The rows of a group lie close to one hidden flat surface of 10 dimensions, which may be shifted away from zero. Surfaces can cross.
(in the rows, 128 means zero)
Some rows, each with its group after it:
[117 170  83  94 161 147 161 105 171 135 103 115  91 108 139 125 132 172
 122] -> M
[133  96 147 115 121 121  97 157 150 156 132  82 152 120 168 117 122 116
 131] -> P
[106 149 140 119 100  95 109 158 132  95 132 111 131 113 166 133  89 126
 130] -> P
[ 96 112 167 137 106  66 143 168 146 116 118 121 127  84 217 116 104 108
 135] -> P
[122 152 156 124 150 122 136 133  98  97 130 137 102 109 111 107 126 134
  86] -> U
[ 96 176 137 104 117  78 117  73 172 109 112 128 116 104 105 142 110 133
 159] -> Z
[153 106 130 119 132 138 148 123 146 124 132 125 131 130 121 117 142 115
 160] -> M
[179 138 166 117 119  95 124 152 173  74 119 141 152 132 209 136 101  94
 147] -> P
[164 116 114 112 123 152 111 141 198 142 150 130 113 140  99 125 121 113
 190] -> U
[143 113 138 108 125 125  96 138 181 154 128 106 129 107 152 137 127 115
 172] -> Z
[166 109 151 125 105 158  95 183 120 151 178 103 144 101 148 129 116  98
 159] -> Z
[161 109 127 128 153 141 158 137 118 151 152 154 171 147 168 107 136  54
 137] -> P
[100 145 141 126 105 112 118  83  88 100 120  93 142 134  82 136 126 164
 105] -> M
[142 108 152 103 128  86 125 124 166  99 122 117 155 153 139 100 114  83
 144] -> Z
[146 141 129 124 119 159 140 114 121 154 168 114 145 121 104 118 123 117
 137] -> Z
[125 132 119 126 129 144 116 133 112 135 146 133 115 120  89 129 131 124
 144] -> P
[140 132 158  97 153 130 102 112  63 118 156 144 123  87  54 121 157  62
 163] -> Z
[ 86 116  98 174 150 148 133 127 104 189 128 159 120 164 112 123 139 141
  72] -> M
[176 130 138  95 137 132 101 152 150 110 132 105 153 132 171 129 115 103
 138] -> P
[170 162 112  88 153 178 104 137 109 123 143 105 125 116 117 137 133 135
 122] -> Z
[115  97 122 152 131 140 141 185 112 118 147 151  96 141 100  93 125 124
 114] -> M
[164 161 154 101 125 132 143 106 149 104 155 119 129 112 107 109 115 111
 146] -> U
[146  78 120 134 146 142 129 146 159 152 115 134 119 145 127 118 154 124
 144] -> M
[128 126 120 104 142 144  99 141 163 138 138  90 128 168 104  93 105 144
  93] -> U
[126 175  84 121 141 142 161  74 193 143 112 142 110 149 119 139 119 170
 130] -> U
[151 147 131 103 128 133 134 124 134  98 132 130 111  89 120 144 132 122
 176] -> U
[117 145 128 149 105 117  91 136 176 154 121 123 146 164 173 148  88 153
  95] -> P
[ 85 120 136 154  88 101 131 135  93 119 140 124 147 135 120 122 107 123
 119] -> M
[138 157 117  96 122 132 118 124 127 124 146  92 178 161 152 118  93 110
 106] -> U
[142 140 148 123 130 127 131 129  92  93 133 140 114  93 114 133 140 119
 136] -> U
[153 117 139 133 161 118  72 128 156 135  95 179 112 138 128 158 148 109
 138] -> Z
[188 169 148  66 111 145 115 135 119  49 183  97 142 113  75 108  96  91
 177] -> U
[163 117 151 101 156 145 154  87 157 132 114  96 117 100 103 110 173 146
 145] -> P
[151 144 122 141 133 135 115 136 156 158 137 172 136 123 167 157 115  96
 150] -> Z
[102 115 142 145 101 110 110 127 123 122 121 112 122 125 108 131 124 151
 124] -> M
[201 135 141 124 144 158  84 130 140 111 131 148 140 160 118 147 131 119
 125] -> Z
[115 137 138 121 119 109 153 121 118 104 126 126 119  95 130 127 131 125
 152] -> M
[ 94 150 127 118 128 110 103 141 107 114 130 118 122 120 122 127 109 131
 110] -> Z
[150 145 122 124 142 145 128 122 136 126 130 150 116 127 117 135 131 125
 129] -> P
[136 168 126 139 137 112 189  81 178 125 109 181 103 101 161 146 133 133
 155] -> M
[103 159 143 128 111 118 144 125 115 140 160 139 118  74 124 129 113 103
 158] -> Z
[177 147 100 124 142 174 144 115 154 148 144 132 165 188 151 124 116 125
 100] -> Z
[147 137 155 123 114 130 123 108 115 107 138 122 128 107 100 138 132 129
 148] -> U
[108  92  70 135 153 159 137 182 142 169 145 174  71 107  93 120 147  99
 191] -> U
[129 134 124 104 141 128 130 128 162 144 112  97 128 115 164 121 127 143
 122] -> P
[113 127 106  90 135 144 104 121 151 172 138  52 150 144 122 104 116 144
 107] -> U
[121 141 126 165 142 145 129 106 138 165 123 168 111 144 116 139 136 155
  89] -> P
[153 123 137 121 121 132  93 119 161 126 114 108 128 139 122 141 126 155
 130] -> U
[140 154 139 133 118 106 118 108 139  83 100 142 134 151 144 151 113 149
 111] -> M
[130 118 110 120 138 141 115 128 164 157 117 109 122 135 132 131 133 148
 130] -> M
[136 125 149 111 136 115 105 158 130 118 114 127 108  79 163 144 139 115
 156] -> M
[134 158 128 147 184 146 194 100 151 192 122 181 120 112 198 116 147 115
  82] -> P

New rows, each followed by its group:
[109 114  96 120 117  98 132 123 135  89  96  85 177 218 155 111  98 149
  78] -> P
[120 146 122 157 128 128 148 106 113 119 118 170 114 141 114 143 134 141
 111] -> U
[144 111 109 128 128 139  88 167 133 136 137 142 137 152 134 141 118  98
 150] -> P
[131 113 126 125 153 106 147 163 129  90 102 168 103 113 165 126 139 103
 145] -> P
[140 138 127 161 124 160 141 131 115 158 153 157 127 137 122 131 128 133
 106] -> Z
[147 106 151 158 108 126 150 140 167 149 149 146 141 141 156 118 116 116
 135] -> Z
[152 112 147 114 121 128 108 120 125 106 126 100 141 133 104 128 136 135
 142] -> M
[ 54 131 132 111 131  82 109 116  89 114 117 100 117 122  73  97 123 131
  99] -> Z
[194 132 181  98 131 134 105 107 100  82 122  99 147  94 130 145 156 120
 144] -> U
[154 128 152 137 115 129 117 152 108  87 159 160 132 141 102 117 109  88
 137] -> U
[165 157 113 130 122 152 125 124 165 137 137 135 149 162 156 144 100 132
 118] -> Z
[134 119 141 164 131 136 111 168 105 147 145 176 118 122 145 141 128 104
 118] -> Z
[151 154 179 134 115 119 132  98 172 139 132 111 132 107 161 132 118 149
 117] -> P
[160 150 158 108 114 127 128 118 189 120 163 114 133 135 110  99  94 113
 145] -> U
[153 122 151 147 132 128 118 118 118 116 117 155 131 142 120 141 143 130
 112] -> U
[153 109  93 101 146 168  83 145  79 109 118 106 136 151  89 147 152 135
 129] -> U
[122 149 129 139 149 119 146 133 157 120 113 172  90 120 141 122 121 132
 112] -> U
[133 131 153 135 131  89 153 115 189 111 109 160 111 114 156 125 122 113
 156] -> Z
[126 134 158 105 140 123 112 115 149 129 109  88  97  86 115 123 146 172
 119] -> U
[148 135 155 133 158 151 141 109  75 142 143 168 107  76  92 131 173 100
 133] -> M
[118 151 128 176 104 113 115 127 138 137 137 187 150 169 151 150  92 112
 107] -> Z
[ 86 130 135 140 118  93 121 134 141 151 130 149 121 113 140 130 112 105
 139] -> Z
[121 139 125  92 148 114 105 152 139 116 119 114 114  96 149 127 125 114
 141] -> Z
[ 99  85 116 137 142  98 164 121 157 138  83 118 127 148 166 107 149 144
 109] -> P
[163 111 137 139 135 166 124 166 115 123 141 119 121 142 129 114 134 150
  93] -> Z
[137 146 127 125 110 123 103 104 158 147 142 129 158 150 126 143 103 107
 147] -> Z
[103 159  80 128 143 126 116 138 143 181 131 162 148 143 185 152 100  91
 123] -> Z
[192  99 184 144 116 135 109 131 172 104 127 135 115 131 110 126 142 143
 147] -> Z
[105 132  92 141  98 117 115 190 136 104 154 171 112 136 134 142  83  89
 176] -> U
[119 137 127 112 119 125  97 161 130  97 132 116 103 119 105 126 109 141
 137] -> U
[115  92 123 139 136 128 164 151 125 103 120 134  87 130  90  94 150 148
 127] -> M
[156 138 126  93 174 154 137 144 145 114 137 132  94 114 102  93 138 117
 128] -> U
[ 94 183 122 130  97 125 139  49 195 233 141 116 134  70 151 174 119 145
 177] -> M
[140 130 152 143 113 116 135 107 140 112 125 144 122 121 113 135 132 137
 141] -> M
[145 176 114 154 107 137 162  49 134 121 128 164 155 164 106 161 124 145
 132] -> U
[109 151 125 111 129  90 126 111 176 116 106 127 125 135 148 128 108 127
 130] -> Z
[181 117 134 110 163 142  81 140 146 136 114 155 129 132 136 145 149  91
 148] -> Z
[130  98  83 104 156 144 147 125 122 125 117 117 135 158 106 111 151 115
 141] -> P
[147 165 118 115 141 154  95  99 120 149 139 145 126 118  92 156 134 122
 140] -> Z
[144 105 113 138 135 128 197 146 157  91 130 160 112 153 128  94 127 111
 150] -> M
[137 170 147 127 100 122  89 132 152 115 139 133 115  94 137 170 100 141
 157] -> Z
[130 127 132  93 118 127  87 162 152 120 148  81 129 135 117 107  97 126
 132] -> U
[149 125 155 160  96 134 141  95 133 134 162 133 157 169  84 111 116 125
 121] -> Z
[125 155  82 126 135 155 113 131 147 168 146 151 132 147 135 145 109 114
 139] -> P
[139 109 122 134 134 141 128 151 104 121 132 162 101  93 107 143 154 105
 176] -> U
[168 113 138 123 161 152 134 116 159 156 128 139 127 138 121 111 151 112
 127] -> U
[127 130 102 136 145 140 132 166 135 118 142 178  90 139 103 114 117 106
 139] -> U
[143 106 118 169  99 121  86 130 116 118 103 164 161 181 148 186 126 133
 132] -> U
[121 165 163 161  98 123 109 116 123 129 147 158 115 106 106 152 108 139
 123] -> M
[135 132 105 118 130 154 106 104  48 114 118 106 154 148  91 155 154 150
 103] -> U
[122  82 151 132 149 111  99 133 101 140 132 151 135 138  91 107 151  74
 131] -> Z
[116 152 127 109 139 133 143 126 111 133 141 107 133 114 138 111 121 127
 105] -> P
[125 128 121 137 113 125 105 146 133 112 127 141 125 148 121 144 109 135
 133] -> U
[154 141 154 120 150 110 107 144 125  85  99 141 129 132 176 136 128 131
  86] -> U
[138 116 141 130 140 135 155 129 106 127 141 145 115  99 112 117 154 102
 150] -> M
[153 173 132 109 138 147 105 129  95 106 146 133 141 136 117 135 113 116
 103] -> M
[126 121 185 166 120  81 174 134 131 108 127 171 130 107 190 115 122  98
 115] -> P
[142 142 154 138 143 115 165 116 182 166 120 145 135 104 213 124 127 115
 120] -> P
[102 135 134 108 126 110  91 114 111 123 130 109 136 132  89 123 120 119
 123] -> Z
